There are 4 ways to turn a row about zero (a turn may also mirror it). The second row of each pair is the first, turned, with some noise. The first 36 pairs use one turn. New pairs use 2 turns, one after the other, and a turn may come again.
Known pairs, each followed by its turns in order:
[-2 12  9 -4 75  7 31 10]
[-41  14  59 -31  -3   3 -17  20]  Musum

[ 2 -5 28  9 50 -8  6 -4]
[ -1  22 -41  26  15   9 -13  12]  fepor

[ 34   0 -30  14  34   0 -26  12]
[-42  -8 -11  18  20  18  -1  35]  Musum

[-25   5  -1 -45 -30  17  12  22]
[ -9  41  -6 -36  27   2 -23 -18]  zaro

[-8 20 24 20 -1 -3  7 61]
[ 19 -18  -3   5  -8 -21  -1  62]  fepor

[-55  34  24   1  15   7 -16   2]
[ 22  45  -2 -52   4   4   0  17]  Musum

[-36  36   6   1   1   5 -14  -7]
[ 22  25  -7 -32  15  -5  13  10]  Musum

[ 67 -69   3   6  -8   9  10  20]
[-57 -36   5  23 -26  61   6  19]  fepor

[  4  72 -72  57 -37  -4 -38 -75]
[ -18   -8   -2   35 -113   80  -27  -22]  zaro

[  9 -14  22   2  25  13  31  -1]
[  0   2  -2  22 -25  -3 -16  33]  vub

[-75   4  19 -23 -27  -7 -11 -45]
[-51  39  18 -24 -42 -34  -9 -15]  zaro

[-32 -17  27 -21   7 -10 -47 -37]
[  9  47 -17  16  41 -43  -1  -1]  vub

[  5  -2   2 -12 -21  22  12  39]
[-28 -41 -17  -6   3   5  -9   6]  vub

[-11   5  16  -3  -1  37  -9  -8]
[ 21  22   9   0  18 -15 -16   6]  Musum

[ 29  32   9  -3  41 -13 -21  -8]
[-42  35  12   1  11   9  18  20]  Musum

[ -6  -1  -2  -4 -17  -9  18  50]
[ 16 -40  -3 -11 -26  -8  -4  27]  fepor

[-41  51  -4   8   5  -8   2  -9]
[ 29  22  -8 -14  19 -50   0  -1]  fepor

[ 59  14 -33  -6 -27 -34   6  23]
[-39 -32 -17  28  22  28  42 -32]  Musum

[ 52 -20  12 -18  -5 -20   2  12]
[-26 -40   2   8  11  25 -17   7]  fepor

[-14  13  -5 -13  18 -13  20  56]
[ 22 -37 -38   6  -4  27 -21  -5]  vub

[ 25  37  75  -2 -11  62  28   9]
[ -9  20  43  60 -15 -30 -64  45]  fepor

[-43  15  -7 -12  75  -7   4  29]
[ 13  19  58 -33   9   9  53  32]  zaro

[-18   4   1  -5  13   3   0  38]
[ 10 -23 -32   9  -1   6  -3  -2]  vub

[ 15  64   2   4  33 -28   8  -4]
[-45  29  13 -29  15   0  39  -5]  Musum

[-35  16   4  -6   4  10   0 -72]
[-54  35  22  27 -39  -2   9  -4]  zaro

[-27   7  75 -24  10  25 -15  -9]
[ 33  46  16  16  13  17 -59  22]  fepor

[ -8  40 -30   5 -18   6 -19 -55]
[ 22   6 -19  -5  30 -36  54  26]  Musum

[  4 -13  -5 -51  -7   1  18 -16]
[ -6  -8  18  -3  14 -18 -44  -2]  vub

[  0  27  25  -7  -3   1 -18  18]
[ 24  -6  19  11  22 -12 -16  16]  fepor

[ 52  43 -20  27  -9   9  23  41]
[ 65  -2 -28  18   7  51   8 -14]  zaro

[ 19 -15  62  -1 -40  26  -2  -5]
[-20   2 -63  12  13 -39   8 -26]  zaro

[  0  22   0   1 -54 -12   7 -27]
[ -3   4  25 -54  19  -7   5   8]  vub

[ -9  27  22  43 -33   7  21 -16]
[  2   4   6 -44 -16  -3  34  38]  vub

[ -3 -45  -1  12  10  -8  21  10]
[  5 -11  11  35  12  18  -4  31]  vub

[-61 -16  22 -24 -12  -2  -3  33]
[-11  19  14 -62  14 -39   5 -19]  zaro

[-27  -4   3 -22  25  27  -3  23]
[-13  12  11 -36  28   7  25   1]  zaro

New pairs, each followed by its turns in order:
[  0  15  27 -33  10  30  -1 -75]
[ 13   0 -26 -89  15 -15   8  -7]  zaro Musum

[ 27  -4  -2 -23   1   6  53  -7]
[26 -1 37 -9 11 35 -6 24]  vub fepor

[-15 -16 -11 -14 -59 -10  37  14]
[-18  -9  11 -24  53 -26  23  29]  vub zaro

[ -7  -9  20 -16  42  -4 -10 -24]
[ 16  -3 -25 -19 -12 -21 -14  36]  zaro fepor

[ 11   4 -33 -29  65 -32   4  -4]
[-28 -21 -67   2 -29  26  -7  24]  zaro vub

[-38 -75 -49 -20 -51  18  26   3]
[-76  23  41  51  30  37  13  17]  Musum vub

[-21  -4  -4   2   4 -26   2  30]
[-12  20  -7  -3   9  10 -33   1]  zaro vub

[ -4 -65  12  40 -16   0 -70 -43]
[ 56 -65  -4 -38 -28  41 -39 -11]  Musum zaro

[  8  42  -4 -30   9  20  -5 -26]
[ -5 -17   3  35 -45 -17  13  24]  fepor zaro

[  0  15  54  75 -16  69  -4 -18]
[-35  13 -27 -23  -5  40  76  58]  Musum Musum

[  0 -16  -8 -19  15  17  -4 -34]
[ -3   2  20 -23 -11  -6  28 -23]  zaro zaro

[-75 -18   3   5  23 -15 -13  -2]
[ 19  28 -29  19  14  57 -22  21]  fepor zaro

[  1   6 -33 -35 -40  10  -3   3]
[-12   5 -17  -5   2 -34   8 -49]  zaro vub

[-26  51 -24 -45   2  10  26   7]
[  9  -7 -10  67 -25  16  26  24]  vub Musum

[-23 -30  17 -35  51   1  37  10]
[-32 -12 -69  13  15  21 -13  23]  vub Musum

[ -4  21  -7 -12 -15   3 -13  -2]
[  2  -5   7   2 -27   4 -14   1]  Musum vub

[-11   8 -11  21 -40  -2 -17 -41]
[-16  22  44 -16 -24   1  15 -23]  vub Musum

[ 18  -6  31   0 -18  -2 -11  -7]
[ 11   6  16 -24 -11   2  32  -7]  Musum vub

[  3  10 -75 -15  15  14  25  10]
[ 12   4  71 -10  26  13   1  30]  fepor vub

[  7  21   0   5  15   2  21 -33]
[-11   8 -21 -23  15 -27 -11 -21]  zaro Musum

[  5  10   1  -1  13   1  -5 -27]
[  0   0  10  -9  17 -13 -12   2]  vub fepor

[-20  -1  23  -6 -63  -1  57 -22]
[ 59  38 -19  10 -18  41  40  -4]  fepor Musum

[-50   1  13   1   4  17  41  24]
[ -2 -10 -36  19  21  29  37 -27]  fepor Musum

[-26   7  31   4 -30  -4  17 -33]
[ 19 -48 -23   6  15   5 -20  10]  vub fepor

[ 18  11 -31  15 -59   6 -31 -11]
[-47 -55  15  -4   8 -14  -2  25]  Musum Musum

[-31  29  -4  18  45   5 -20  -1]
[-51 -26   6 -16   6 -30   9 -16]  vub fepor

[33 -2  3 11 33  5 14 -1]
[ 25 -27  10  18  19   1  19 -11]  zaro zaro

[-72   2  62   4  22   8 -19 -16]
[ 25  -3  29 -42 -44 -14  50 -47]  zaro Musum

[ 31  -3  61  75 -17 -11  46   0]
[ 16  25   7 -83  40  -3  20 -55]  Musum fepor

[ -9   9   7 -46  -2  21   4  62]
[  3 -62 -41   8  16 -14 -29   3]  fepor zaro

[ 34  -1 -24  -3  12  21  24  17]
[-24   7  15   6  21 -10 -34  25]  zaro Musum

[  6 -28 -18   2  26  12   0 -17]
[-15  15 -30 -10  -8 -25  -6  -9]  vub Musum

[-26  -1 -41   9   0   5  -5  16]
[-34 -22  -6 -11 -18 -12 -22  -9]  fepor fepor

[-19   9  46  30  -1   0   4  -3]
[ 15  15  19  37 -16 -12 -34  -7]  zaro zaro

[-75   5 -66  51  26  -1 -15 -12]
[ 37 -88 -33  13 -30  47 -13 -11]  Musum fepor

[ 18 -14 -36  13  63  22  10  25]
[ -5 -13   3  16  70 -11  44 -13]  zaro zaro

[ 25 -34 -75   0   2 -22 -49 -37]
[-32  57 -29  18 -50 -14 -32 -45]  fepor fepor

[ 44   3 -55   1 -58  -3   7  -4]
[ 16   6 -42  41  42  -2 -21  53]  zaro Musum

[ 10 -62 -32   3 -34  -5   4 -26]
[ 72   3  27   0   2 -29 -13 -11]  fepor Musum

[-46  -5 -63   1  -5  -4 -42 -15]
[ 27  53  46  16 -29  13 -22  35]  vub vub

